The rows are grouped in 3 ways, from coarse to fine. Each group lies inside one group of the grouping before and may be the whole of it. The rows also spread widely along 9 directions, which tell nothing about the answers.
In the rows, zero is written as 100.
Some rows, each with its group in each grouping after it:
86,95,77,102,113,119,83,125,73,66,116,116,91,44,87,113,115,55,124,111,86,90,92,112,99,61 => kizug tavip Tedo
110,62,103,91,72,98,75,84,151,90,119,104,82,127,146,98,111,88,74,106,142,104,86,138,87,153 => Fubi rad Butaz
135,37,121,95,122,108,104,136,122,100,71,59,81,168,109,124,96,104,85,56,108,122,126,55,125,83 => Fubi Tepi Bigu
70,139,92,124,96,110,90,100,100,115,134,94,94,63,107,88,106,101,120,109,102,48,84,106,98,96 => Fubi soguk gosal
115,72,80,115,87,44,106,86,61,101,56,69,120,116,80,136,138,85,83,92,100,111,86,138,91,114 => kizug kozuf duse
94,99,91,84,105,75,95,81,61,93,103,150,131,65,91,103,113,84,95,150,87,103,112,96,93,103 => Fubi vomi Kebu
126,78,70,90,116,97,68,107,56,54,98,126,75,53,82,129,115,49,115,103,103,97,91,110,108,46 => Fubi soguk lav
128,90,90,104,79,99,98,71,113,75,124,111,89,110,108,107,113,109,110,106,125,116,77,130,66,121 => kizug kozuf Viro
80,82,101,46,75,130,94,119,127,95,55,119,126,151,93,112,90,109,87,79,80,146,101,111,76,138 => kizug nuta Ripi
106,121,78,140,97,122,103,113,81,78,116,98,90,64,78,119,116,101,144,90,91,86,90,101,61,67 => kizug nuta nito
138,107,98,93,96,136,123,71,93,83,86,117,87,120,80,116,80,123,130,96,105,121,89,91,57,113 => kizug dava Rer
151,142,91,119,108,57,153,43,93,107,101,81,91,120,64,104,95,154,125,96,110,108,48,79,94,104 => kizug kozuf mivi
80,119,77,101,95,69,75,90,92,97,101,98,100,68,94,103,117,77,97,109,99,71,60,134,120,94 => Fubi soguk baz
86,114,93,111,84,74,102,104,140,116,86,59,114,140,93,101,117,128,98,64,103,106,55,116,93,124 => kizug dava Lugi
94,108,90,54,98,70,87,109,160,100,74,90,105,143,87,107,94,113,80,57,98,131,40,102,143,104 => Fubi vomi tet
69,113,69,93,77,94,58,144,145,65,145,128,139,91,94,103,140,121,124,79,87,135,86,108,58,78 => kizug nuta gal
149,62,119,92,114,109,149,77,83,102,86,109,105,149,90,113,86,128,115,113,97,129,136,53,69,124 => kizug tavip Sikos
96,109,87,72,111,141,102,126,101,80,59,91,80,108,68,121,79,88,120,61,81,117,63,92,111,74 => kizug dava Rer
106,102,115,123,106,167,146,92,71,118,76,79,72,106,93,110,68,100,128,103,90,71,122,81,73,124 => kizug tavip Sikos
100,88,65,99,75,48,58,109,111,67,116,124,152,103,85,122,156,110,106,94,98,143,82,135,56,91 => kizug dava Rer
91,152,98,114,99,85,122,80,102,131,108,98,125,96,78,95,93,144,117,103,83,80,87,69,92,107 => Fubi vomi tet
98,95,93,55,111,103,105,117,91,83,91,130,132,112,70,106,97,118,111,98,72,148,107,63,94,78 => kizug kozuf mivi
51,124,98,140,98,90,81,109,101,127,128,67,98,61,127,84,118,75,86,120,104,34,86,125,128,103 => Fubi Tepi Bigu
151,52,93,117,129,85,113,107,60,72,82,89,82,105,80,131,118,82,120,91,105,123,105,74,95,63 => kizug dava Lugi
104,54,121,127,97,111,95,116,135,111,106,68,78,130,138,105,109,96,88,83,122,91,122,99,97,128 => Fubi vomi Kebu
125,49,111,120,104,36,111,64,114,111,97,64,87,138,134,95,129,84,65,117,139,102,68,135,122,151 => kizug dava Lugi
95,139,107,45,101,102,144,52,88,118,83,140,131,123,76,78,65,141,101,137,79,125,82,73,96,140 => kizug kozuf mivi
111,62,104,124,109,108,105,102,84,86,136,111,101,85,119,103,121,86,116,130,106,97,135,93,73,103 => kizug tavip Sikos
134,116,77,133,64,47,106,40,99,93,117,97,106,105,94,111,132,126,105,113,129,107,54,151,56,135 => kizug kozuf mivi
142,103,81,157,97,116,92,92,70,79,110,76,52,70,95,134,110,83,127,87,121,63,89,114,79,65 => Fubi Tepi Bigu
123,86,99,156,101,100,82,101,121,94,149,70,64,88,129,103,125,99,120,86,137,64,98,108,86,90 => Fubi soguk lav

New rows. What belongs after each?
71,144,94,101,99,111,126,101,108,122,59,61,83,106,78,102,82,100,103,74,82,77,44,113,126,114 => kizug nuta Ripi
63,133,84,82,94,123,84,126,104,107,68,85,103,94,74,111,88,99,112,66,73,81,74,101,111,85 => Fubi soguk baz
117,90,113,156,116,102,139,95,70,114,126,70,99,100,102,105,115,123,130,106,103,80,134,65,72,96 => kizug kozuf duse
109,113,80,101,106,35,110,69,89,91,115,96,108,89,89,100,127,95,96,116,109,104,46,123,123,99 => kizug kozuf duse
60,125,99,50,102,82,115,109,146,121,78,87,130,142,86,84,89,121,87,84,76,118,53,94,136,127 => kizug tavip Sikos
107,109,88,136,85,89,106,74,51,109,79,99,104,69,86,125,112,88,105,121,97,70,106,121,71,117 => Fubi vomi Kebu
122,106,92,137,88,96,127,70,98,109,82,56,68,111,96,118,103,96,110,86,117,75,64,133,89,128 => kizug tavip Sikos
69,142,95,56,112,74,100,73,116,107,106,126,99,75,101,73,83,83,79,135,97,87,39,111,158,118 => Fubi vomi Kebu
171,81,99,92,111,86,117,83,126,87,70,70,63,164,87,130,83,122,96,55,125,126,63,78,121,88 => Fubi Tepi Bigu
103,78,116,145,108,157,134,130,72,117,65,56,79,113,93,124,92,100,125,74,83,79,145,71,70,101 => kizug nuta Ripi
88,116,109,109,109,152,142,99,52,128,35,69,89,105,70,113,67,97,119,91,72,75,104,81,88,114 => kizug dava Lugi
77,122,85,145,86,109,115,91,45,117,68,76,96,60,85,118,113,71,109,114,83,53,93,139,78,117 => kizug nuta Ripi
65,129,82,67,121,78,110,81,64,100,89,118,107,52,79,89,95,56,92,146,76,79,52,121,147,101 => kizug tavip Tedo
131,97,86,56,117,84,115,94,100,70,100,139,125,118,63,112,98,126,121,102,84,152,88,63,86,81 => kizug tavip Tedo
113,30,125,105,108,93,117,98,112,105,88,81,90,146,135,100,112,81,72,114,117,112,120,104,109,140 => kizug nuta nito
71,73,103,86,102,112,92,106,90,94,105,103,95,88,125,93,108,58,85,123,103,96,102,126,115,117 => kizug kozuf duse
105,129,79,102,115,100,84,131,102,81,130,112,120,83,64,110,112,136,147,70,82,105,102,47,81,35 => Fubi soguk lav
69,107,86,71,96,45,86,105,135,93,118,116,142,111,100,84,130,106,83,114,90,125,60,114,119,109 => kizug nuta nito
69,84,88,80,86,111,62,132,145,71,129,122,107,96,121,96,123,84,98,94,102,124,84,129,93,102 => kizug nuta Ripi
92,147,87,50,86,116,117,84,138,92,69,112,99,133,71,100,70,126,105,77,88,128,29,110,104,120 => kizug nuta nito
133,103,111,93,105,57,149,49,126,116,84,81,95,158,99,91,92,133,85,107,116,115,53,96,117,148 => kizug nuta nito
97,106,79,133,94,95,88,121,145,86,123,52,68,99,105,111,124,92,117,58,116,88,47,130,107,86 => kizug tavip Sikos
100,138,101,103,132,95,111,109,143,100,135,88,74,90,96,84,88,119,121,81,104,89,54,57,144,69 => Fubi vomi Kebu
130,122,79,100,118,43,117,49,41,103,74,103,99,74,61,114,104,88,100,125,98,78,64,102,123,88 => Fubi soguk lav
87,112,100,80,108,93,113,106,115,120,49,69,92,125,83,110,81,98,85,71,87,96,65,93,141,111 => Fubi vomi Kebu
83,66,100,101,122,70,73,120,87,98,129,108,117,75,117,93,130,73,91,125,99,86,124,89,121,80 => Fubi soguk lav
121,75,73,109,77,53,98,69,63,87,78,108,124,99,83,132,136,81,92,121,102,113,88,149,67,125 => kizug tavip Sikos
56,97,87,89,105,132,81,137,96,81,91,100,83,67,103,102,104,47,100,99,82,87,78,124,123,82 => kizug nuta nito
86,122,108,115,117,145,128,118,72,133,57,54,69,99,78,113,69,98,121,71,80,49,102,67,118,87 => Fubi soguk gosal
68,135,111,70,127,104,122,104,103,129,99,113,123,94,84,78,74,119,105,114,69,90,99,44,136,95 => Fubi vomi tet
117,110,97,81,106,73,137,62,106,105,68,87,83,127,88,99,87,101,85,104,105,110,45,111,128,133 => kizug nuta gal
82,102,106,124,88,122,123,101,110,124,55,43,70,125,107,107,91,86,90,77,99,70,71,131,110,140 => kizug nuta nito
122,57,120,57,129,101,110,99,110,96,97,119,101,138,108,95,85,107,94,109,101,123,125,50,122,101 => Fubi soguk baz
87,123,96,156,107,136,95,134,120,93,151,73,87,77,103,99,117,120,152,75,100,76,99,80,69,66 => kizug dava Rer
118,130,88,150,113,82,144,57,43,111,105,81,82,57,78,108,106,89,127,133,98,54,78,105,94,99 => kizug tavip Sikos
91,96,101,165,86,71,119,77,56,134,87,62,126,95,98,112,134,102,102,124,97,62,119,124,61,137 => kizug dava Rer
150,62,92,106,92,62,120,48,70,86,73,88,79,121,100,126,115,79,84,112,130,113,71,143,96,131 => kizug kozuf duse
114,127,100,135,99,75,143,60,67,125,100,80,112,101,79,99,104,134,117,119,95,84,93,88,77,119 => kizug kozuf mivi
74,91,105,109,98,121,118,89,61,118,83,98,104,83,106,100,98,68,96,138,86,69,119,117,91,136 => kizug tavip Sikos
94,115,75,110,90,136,102,132,81,83,52,81,93,95,58,138,99,92,128,56,72,102,81,106,75,72 => kizug nuta nito
108,93,89,117,106,105,94,99,111,73,150,108,78,74,115,98,118,83,122,113,116,94,83,112,93,90 => kizug tavip Sikos
53,138,86,127,90,69,105,89,81,122,111,93,127,59,98,88,126,90,99,133,84,63,76,131,98,119 => kizug nuta Ripi
104,124,90,65,67,117,100,69,107,102,56,126,109,122,81,118,78,116,94,96,96,116,76,124,69,147 => Fubi vomi Kebu
80,72,81,106,97,96,70,146,118,72,115,96,105,90,108,112,136,75,102,83,95,116,95,118,95,78 => kizug nuta gal
125,77,94,140,80,90,128,48,30,113,58,85,98,89,90,131,113,74,96,136,105,70,112,148,55,153 => kizug tavip Tedo
100,125,115,66,110,99,120,76,126,126,92,101,104,136,94,80,70,137,97,99,100,97,79,70,118,128 => Fubi soguk lav
142,73,102,113,111,97,107,81,100,88,105,99,63,102,109,116,98,87,103,100,124,98,93,94,109,98 => Fubi vomi tet
141,100,94,104,132,82,133,74,57,95,67,91,66,84,71,122,85,80,107,106,99,88,77,77,134,78 => Fubi vomi Kebu
65,141,104,76,103,143,103,91,107,109,97,117,80,70,105,83,65,84,102,119,92,72,74,102,122,119 => Fubi vomi Kebu
103,120,77,72,91,71,100,81,104,82,111,138,139,97,73,104,112,122,112,117,88,128,72,105,73,106 => kizug tavip Tedo
82,139,120,118,119,103,153,84,109,142,127,80,111,108,99,70,85,139,121,121,87,70,97,55,106,123 => kizug tavip Sikos
120,119,99,98,126,54,129,66,125,103,112,79,78,117,96,82,97,114,102,102,119,102,27,91,144,105 => kizug dava Lugi
82,128,91,91,89,145,100,118,117,88,130,129,124,97,86,99,96,132,142,96,80,114,109,77,49,96 => kizug tavip Sikos
65,111,106,49,111,81,115,79,115,116,98,119,123,108,104,72,88,94,76,141,88,103,68,107,136,143 => kizug tavip Tedo
